The rows are grouped in 2 ways, from coarse to fine. Each group lies inside one group of the grouping before and may be the whole of it. The rows also spread widely along 6 directions, which tell nothing about the answers.
Known rows, each followed by its group in each grouping:
[ 4  0  4  2 -1 -3 -7 -6 -4  2  4 -1  4 -4  7 -7  8 10 -4  5  0  5 -7  8
 -4  2 12]  J165 Fak
[ 4  1  7 -1 -2 -4 -4 -4 -4  5  4 -4  6 -5  4 -6  7  7 -8  0  0  4 -3  0
 -3 -1 11]  J958 fis
[  9  -4   1   6   4   1  -4  -3  -7   5  -6  -5   1   2  10 -13   2  12
  -5   4  -2  -1  -6   5   0   3   1]  J75 maf
[  1   5   6  -1  -8   1  -2   1  -1  11   1 -10  -2  -2   6  -4   5   9
  -8   4  -2   7  -6   2  -3   0  15]  J888 mefon
[  5  -8   4   4  -4   1  -1  -5 -10   6  -5  -8  -1  -2   9  -5  -2   5
  -9  -2   0   1  -5  -1   5   2   6]  J75 sodob
[ -3   1   3  -5  -4  -6  -6  -3  -4   7  13  -1   6  -9   4  -7  11   4
 -11   1  -3   6  -9   2  -4  -1  20]  J958 Faf
[  4  -3   7   1  -3  -6  -8  -1  -1   5   5  -1   4 -11   3   1   6   8
 -11   6  -6  12  -8   5  -7  -1  10]  J75 Komal
[  6   1   2  -3   1   2  -1  -6 -11   6  -5  -2   2   3   1  -8   4   4
  -6  -5   0   6  -5  -3   0  -4  12]  J958 dima
[ 3  8 -2 -4  1 -1 -5  1  0  6  0 -1  1 -6  0  3  9 12 -6  7 -5 15 -5  0
 -9 -3 18]  J165 bemi
[  3   3   6   3  -4  -1  -6  -4  -1   6   4  -3   3  -2   5 -12   9   7
  -6   6  -4   4  -7   4  -2   0  13]  J888 Gebap
[  3   1  -4   1   2  -3  -7  -1  -2   5   7   1   4  -1   5 -13  13  12
  -7  12  -5   5  -7   9  -5   2  11]  J75 Gal
[  2  -2  -3  -5  -5  -2  -7  -4  -2   4   8   1   5  -1  -2  -7  10  10
  -9   4  -4   8 -10   5  -4   2  16]  J75 maf
[  3   4   7   4  -9   0  -5   0   0  10   2 -12   2  -1  10 -11   4  12
  -5   6   0  -3  -5   5   1   6  12]  J888 Gebap
[  0   1  11  -1  -2 -10 -13  -9  -3   1  16   5  12 -13   1  -8  11   6
  -7   3  -3  12  -7   8  -9  -1  16]  J958 dima
[ 4 -4  3  3 -2 -3 -7 -7 -6  1  4  2  4 -6  3 -7  8  7 -9  3 -4  8 -7  5
 -1  1  9]  J75 sodob
[ 4  2  9  2 -2 -4 -4 -3 -4  5  0 -6  7 -8  0 -5  5 11 -5 -2 -2  6 -5  1
 -3  1 10]  J958 Faf
[ 8  0 -4 -3 -5  3 -1  3 -3  7 -4 -9  0  5  0 -4  2 14 -7  1 -2  2 -6  2
  1  3 10]  J75 Komal
[  1  -4  12   4   0  -6 -11 -10  -2   0   5   1   7 -12   9  -3   5   4
  -7   2   0   9  -7   7  -5  -1   9]  J165 bemi
[ 6  3  2 -1  1  0 -2 -3 -7  6 -4 -3  3 -1 -3 -4  6  7 -6 -4 -2  8 -5 -4
 -1 -3 12]  J958 Faf
[ 2 -1  1 -3 -2 -1 -6 -8 -6  1  4  2  5 -2  4 -6  8  6 -7  1  1  7 -7  4
 -3 -1 17]  J165 Fak

New rows. What belongs after each?
[  1   4   5  -1   3  -7 -11  -4  -4   3  13   4   8  -9   6 -12  14  10
  -5   8  -5   7  -6   8 -10  -2  14]  J958 dima
[  5   4   4   2  -4  -1  -6  -4  -1   6   4   0   4   1   1 -11  10  10
  -6   5  -2   6  -8   5  -3   2  15]  J888 Gebap
[  5   2   9   6  -2  -3  -8  -6  -2   5   2  -2   4  -4   4 -11   6   9
  -6   5  -2   7  -7   5  -3   0  10]  J888 Gebap
[  5   7   3   2  -6  -1  -5  -2   1   7   2  -4   4   0   1 -10   8  13
  -4   8  -3   5  -7   4  -3   3  15]  J888 Gebap
[  0  -5   5   1  -3  -4  -4  -5  -6   6   4  -1   1 -11   6   0   5   4
 -12   3  -6  10  -8   0  -3  -1  13]  J75 sodob
[  1   2  12   5   5 -12 -15  -8  -1   1  15   5  13 -17   3 -11  14   8
  -6   7  -6  10 -10  10 -10  -2  11]  J958 Faf
[ -2  10  -5  -6  -8   2  -2   8   1  14   8 -10  -5   4  14 -10  12  12
  -7  14  -4  -3  -6   5  -4   2  22]  J888 mefon
[  2  -2   3  -2  -9  -4 -10  -5  -1   0  12  -4   7  -4   3  -6   8  11
  -8   4  -1   3  -8   9   1   5  15]  J75 sodob
[ 3  3  4 -1 -2 -1  0 -1 -7  9 -3 -6  2 -5  4 -3  5  6 -9 -1 -2  7 -2 -6
 -4 -3 12]  J958 fis
[ 6  4 -1  3  0 -3 -8  3  2  7  3 -6  4 -4  4 -6  7 20 -4 12 -6  5 -6  8
 -8  7  9]  J75 maf
[  3  -4   1  -2  -6  -2  -5  -2  -2   6   5  -3   2  -2   6  -5   6   8
 -11   3  -3   4  -9   4   0   0  12]  J75 Komal
[ 5  7  4 -2  0 -4 -6 -3 -3  5  3 -1  7 -6 -5 -4  8 12 -5  2 -4 13 -5  0
 -8 -1 14]  J958 dima
[ 2  5  9 -3 -5 -5 -6 -1  1  6  8 -7  9 -9  1 -3  5 13 -5  2 -2  7 -4  4
 -6  3 15]  J958 dima
[ 3  5  4 -2 -4 -2 -3  2 -2  8  5 -9  3 -6  9 -5  6 11 -8  5 -1  2 -2  1
 -4  2 13]  J958 fis
[  7  -1   8   2  -9  -4 -10  -4   1  -1   6  -7  10  -5  -4  -4   4  18
  -3   2   1   5  -6  11   0  10   9]  J75 sodob
[ 2  4 -7 -5 -6  0 -4  1 -1  7  6 -2  3  0 -5 -3 13 12 -9  7 -5  9 -7  2
 -5  1 20]  J75 Gal
[ 5  6  1 -2 -8 -3 -7  0  3  2  5 -8  8 -3  2 -4  6 21 -2  7  1  3 -5 10
 -5  8 16]  J165 Fak
[ -1   3   2  -3  -3  -3  -3   1  -5   9   6  -5   3  -6   8  -7   9   6
 -10   3  -4   2  -6  -1  -2  -1  17]  J958 Faf
[  2   4  -1   0  -2   1  -5  -5  -4   8   4   0   1   2   7 -13  13   6
  -9   8  -4   3  -8   3  -2  -2  16]  J888 Gebap
[ -2  -1   1   1  -3  -8 -10   0   2   7  15  -1   5  -9   7  -7  14  10
 -11  14  -5   6  -8  10  -8   2  15]  J75 Gal
